The rows come from 4 hidden closed curves, with some noise, and rows from the same curve form a group. Each curve winds through 6 dimensions. The rows are also pushed far along 5 directions, which tell nothing about the answers.
In the rows, 128 means zero.
Known rows, each followed by its group:
[160 150  84  67 125 128 172  95 122 145 105 125 138 125  96 117 136  68]  z536
[131 114 123 165 133 131 103 137 146 140 128 127 123 130 126 124 148 128]  z367
[143 152 142  73 128  65 131  58 153 115 141  92 107 107 121 171 120 118]  z367
[105 118 143 135 129 106 126 112 100 101 134 109 126 113 146 116  86 140]  z536
[152 153 104 148 106 168 120 108 129 151 101 145  81 171 118 125 154 137]  z367
[131 130 137 114 142 115 134 137 127 137 113 134 134 116 136 145 135 128]  z367
[100 137 161 147 129 149 138 157 117 150 149 139 141 128 152 125 130 147]  z627
[106 160 110 111 104 119 122 124  63  93 114 144 139 122 120  89  81 149]  z536
[151 130 139 115 127 136 110 103 171 162 139 118 116 146 123 163 178 106]  z536
[144 202 111  61  82  84 117  56 128 104 125 115 115 117 109 142 112 129]  z536
[102 149 132 111 125 112 136 116  85 128 172 135 177  99 103  78 129 112]  z536
[147 100 131 153 148 174 146 154 138 159 123 136 119 147 145 130 150 115]  z627
[149 121  88 116 123 114 146  76 110 100  92 111  91 121 127 118  83 117]  z536
[142 111 159 120 150 118 149 114 148 154 120 107 117 115 148 160 136 100]  z648
[109  85 130 129 143 130 137 124 140 105 124 131 133 125 148 140 117 123]  z536
[128 113 157  78 147  89 151 101 176 133 156  71 157 103 125 161 136  71]  z367
[160  62 113 147 171 112 147 124 157 128 123 104 127 110 130 129 134  82]  z367
[150 115 141 107 139 132 120  78 176 162 167 111 123 141 118 149 196  91]  z648
[100 179 122 102 110 123 148 156  83 112 147 148 167 125 101 109 102 151]  z367
[109 147 134 139 109 124 101 139 146 137 130 153 120 114 126 118 144 150]  z648
[150 134 119 120 145 129 144 150 108 135 117 146 136 131 118 136 140 131]  z367
[132 144 125 138 113 125 106  89 168 171 136 128 101 134 131 160 169 136]  z648
[142 143 132 131 124 138 137 117 145 156 133 156 110 128 124 139 161 118]  z367
[ 58 166 151 121  88 117 116 120 112 118 118 132 116 118 156 146  75 186]  z536
[ 96 106 166 134 139 108 153 117 150 121 137 107 113 108 165 158  98 142]  z367
[128 131 130 118 131 123 144 106 167 151 135 121 114 121 127 146 148 120]  z367
[ 81 192 121  98  91 136 148 133  82 136 120 152 144 121 122 108  96 155]  z536
[125 116 150 163 149 162 134 175 129 183 134 151 141 134 137 120 171 128]  z648
[129 131 134 149 120 131  84 134 130 144 150 150 139 123 114 111 166 120]  z536
[155  92 135 128 156 112 159 102 156 143  97 101  86 112 147 150 121 104]  z648
[ 72 137  97 107 121 127 162 143  73  92 117 151 171 105 118  83  72 139]  z536
[147 119 104 117 132 117 137 122 117 107  99 129 110 115 114  99 115 111]  z648
[137 155 150 146 109 134 122 124 145 150 126 135  90 130 147 157 128 153]  z627
[126 118 164 128 135 149 124 122 156 158 150 133 125 137 143 143 175 117]  z648
[100 131 122 136 120 133 113 125 147 141 115 126 128 133 138 131 140 140]  z627
[115 170 161 113 121 123  92  97 163 208 229 143 183 121  97 128 247  91]  z648
[133  97 122 142 132 123 118 132 122  95 103 117 124 122 139 126  97 120]  z648
[116 191  99  91 110 129 164 127  80 146 109 156 152 115 105  99 120 125]  z648
[104 128 215 100 122  86  77 104 195 140 198 109 152  92 141 168 177  94]  z648
[138 141 124 126 114 137 148 106 132 132  96 125  89 135 155 151 104 140]  z627
[109 144 153 107  99 126 109  82 154 128 148 124 119 135 145 159 140 130]  z648
[145 106 103 114 166 159 164 163 113 161 168 135 201 134  78  85 183  65]  z536
[127 186 144 121 106 117 134 109 128 157 150 146 122 116 116 130 142 134]  z627
[125 131 131 135 147 133 135 169  98 130 134 142 145 133 120 122 127 159]  z367
[138 167 128 128 102 158 118 136 119 144 122 148 110 149 139 133 133 157]  z627
[120 131 129 129 132 119 150 112 128 132 131 121 117 118 115 113 118 122]  z627
[ 72 169 104 141 100 132 107 158  95 123 138 154 174 121 130  89 115 174]  z627
[132 102 162 148 119 146 108 109 154 120  91  98  55 157 184 180  97 165]  z627
[ 97 107 125 120 134 122 170 119 112  96  89 100 115 118 170 135  52 145]  z627
[110 145 185 147 108  97 117 100 150 122 123 102  69 116 179 191  80 173]  z627
[123 154  49 154 114 173 161 154  87 141  70 176 123 150 123  81 117 158]  z627
[112 105 149 146 129 118 109 146 136 104 126 129 124 110 144 122 110 133]  z648
[104 135 142 123 122 139 135 141  85 113 105 136 128 132 147 123  88 147]  z536
[112 129 154 119 121 134 124 118 113 118 135 113 117 134 146 126 111 142]  z627
[181  79  94 141 174 138 163 155 123 126  99 123 118 144 115 134 129 112]  z367
[143 166 123 129  87 118 106  60 189 151  88 141  33 137 153 190 142 167]  z367

New rows, each followed by its group:
[122 130 105 143 122 139 113 152 137 141 106 135 139 133 127 120 137 132]  z367
[119 126 144 129 131 114 119 137 118 117 134 132 128 106 124 101 127 132]  z648
[103 156 137 102 109 119 115 141 138 128 151 153 159 105 112 108 146 121]  z648
[136 140 124  86 113  89 126  85 154 106 125 119 115  93 120 128 122  99]  z648
[ 88 101 213 119 169 120 140 148 124 149 199 111 174 103 141 116 159 111]  z648
[180 135  91 146 101 165  96  83 156 148  74 137  38 174 130 140 156 146]  z627
[138 106 155 145 155 131 145 139 150 156 151 141 138 116 134 140 164 107]  z367
[ 79 130 165 105 132 138 143 161 109 122 184 142 199 107 126 100 136 111]  z648
[136 142 128 119 125 143 142 112 117 141 146 128 136 139 106 106 149 107]  z367
[108 147 141 115 127 107 151 100 124 129 171 102 143 113 130 119 116 133]  z536
[115 163 112  97 116 119 145 101 117 123 150 118 144 133 113 119 125 137]  z536
[ 45 114 192 137 134 104 109 145 136 124 161 100 163 107 168 144 110 156]  z627
[145 122 111 157 148 116 140 130 129 149 118 117 132 131 114 125 142 111]  z627
[107 124 160 137 140 143 158 149 109 135 163 134 154 126 133 113 124 120]  z367
[131 107 160 123 145  95 139  83 153 140 175  85 128 107 135 139 138  97]  z536
[120 153 143 115 123 111 118 119 137 151 152 142 134 100 114 104 163 120]  z648
[121  92 167 133 151 149 138 133 149 149 154 119 134 136 147 138 159 113]  z648
[164 126 125 119 117 136 135 103 140 121  93 105  80 143 158 169  99 131]  z627
[ 76  61 172 143 172 130 147 166 126 118 171 102 179 117 153 133 116 122]  z536
[110 118 143 157 126 136 112 159 124 113 124 141 129 129 152 133 111 157]  z536
[ 99 114 168 155 125 146  97 143 144 133 139 152 126 136 161 147 153 151]  z536
[111 165 153  78 123 118 146  97 118 145 153 132 137 113 121 111 151 117]  z648
[ 87 148 178 114 124 132 128 157 118 141 153 141 161 115 143 128 134 139]  z648
[143 136 114 143 115 136 109 116 108 116  96 115  95 151 144 133 104 156]  z627
[143 117 130 142 141 171 133 159 118 164 122 156 140 144 121 112 167 106]  z536
[117 149 156 136 131 107 140 117 126 145 141 122 127 113 140 143 121 131]  z627
[139 140  95 120 124 133 140 133 103 113 117 124 139 140 111 110 111 130]  z536
[119 119 142 140 121 119 100 135 146 117 124 136 113 114 137 126 127 136]  z648
[119  94 142 133 144  99 131 137 132  99 144  87 152  99 159 143  80 119]  z627
[114 112 142 135 135 134 124 147  88 107 114 129 133 132 142 118  95 138]  z536
[130 132 103 145 104 136 121 101 104  94  70 117  61 150 155 128  67 177]  z627
[ 98 113 160 116 117 101 116 129 150  87 118 111 115 105 158 154  80 142]  z648
[148 115 125 142 136 137 115 150 125 131 124 114 138 144 137 139 127 128]  z627
[112 178 152 104  97 102  85 109 109 114 144 130 135 124 121 133 125 147]  z536
[114 172 133 111 110 119 106 127 104 147 154 142 171 119 109 116 151 117]  z648
[159 117  86 134 129 140 154 106 168 150  93 132  83 139 124 142 142 125]  z367
[114 143 128 128 134 117 120 132 126 148 166 144 167 100 107 101 165 116]  z367
[107  97 137 138 127 135 114 117 152 111 111 136 106 135 160 156 119 144]  z536
[117 129 121 132 130 123 139 153  97  98 134 128 152 121 127 107  94 140]  z536
[126 159 140 100 109 133 117  95 118 133 141 125 117 136 123 117 139 128]  z627
[152 113  76 146 136 120 138 107 108 110  86 112 109 133 136 113  95 125]  z627
[ 87 121 167 151 129 121 107 135  99 108 153 111 129 124 155 117  93 164]  z627
[170 105 117 128 138 135 127 108 133 128 112 101 107 145 134 139 131 106]  z627
[115 165 111 134 109 142  95 139 115 160 158 182 164 122  92  84 186 121]  z536
[148 148 112 160 101 130  74  98 155 151 125 137  90 142 131 132 163 147]  z627
[128 143 122 165 107 142 100 131 129 140 136 147 101 131 129 111 140 156]  z627
[123 185 161  49  88  44 134   6 161 107 132  78  75  89 130 174  91 115]  z627
[ 88 191 168  93  79  72  88  84 131 108 169 108 138  90 149 153  94 158]  z627
[191  60 117 124 157 137 163 102 184 131  61  91  65 139 158 183 120  78]  z648
[ 87 186 121 129  88 120 106 110  93 127 140 153 130 116 122  96 111 168]  z536
[132 154 154  78 152  96 141 131 109 144 193 131 190 105  88 119 165  97]  z367
[ 98 125 136 121 146 140 142 161 118 154 133 122 171 131 131 111 147 128]  z367
[128 128 117 149 117 109 104  97 147 131 111 113 108 125 153 145 123 138]  z627
[138 113 123 140 154 121 134 137 119 131 133 122 125 131 119 123 134 140]  z367
[148 134  91 122 140 136 150 143 112 135  85 157 125 130 124 125 125 132]  z367
[120  84 137 171 143 167 133 160 114 117  87 146 102 148 169 136 102 154]  z536
[138 117 130 182 137 160 129 155 146 169 146 131 117 145 136 121 158 141]  z536
[130 129 123 154 114 129 119 103 176 141  95 128  58 143 154 173 128 170]  z367
[146 121 126 147 126 126  92 135 134 126 125 137 124 132 126 129 147 122]  z536
[135 128 112 125 122 124 117 124 113 112 119 131 142 128 121 116 119 112]  z648
[157  77  78 140 146 172 167 151 136 116  78 140 114 145 133 115 121 100]  z648
[107 167 158 117 104  97 103  97 147 141 134 132 100 103 138 136 136 153]  z648
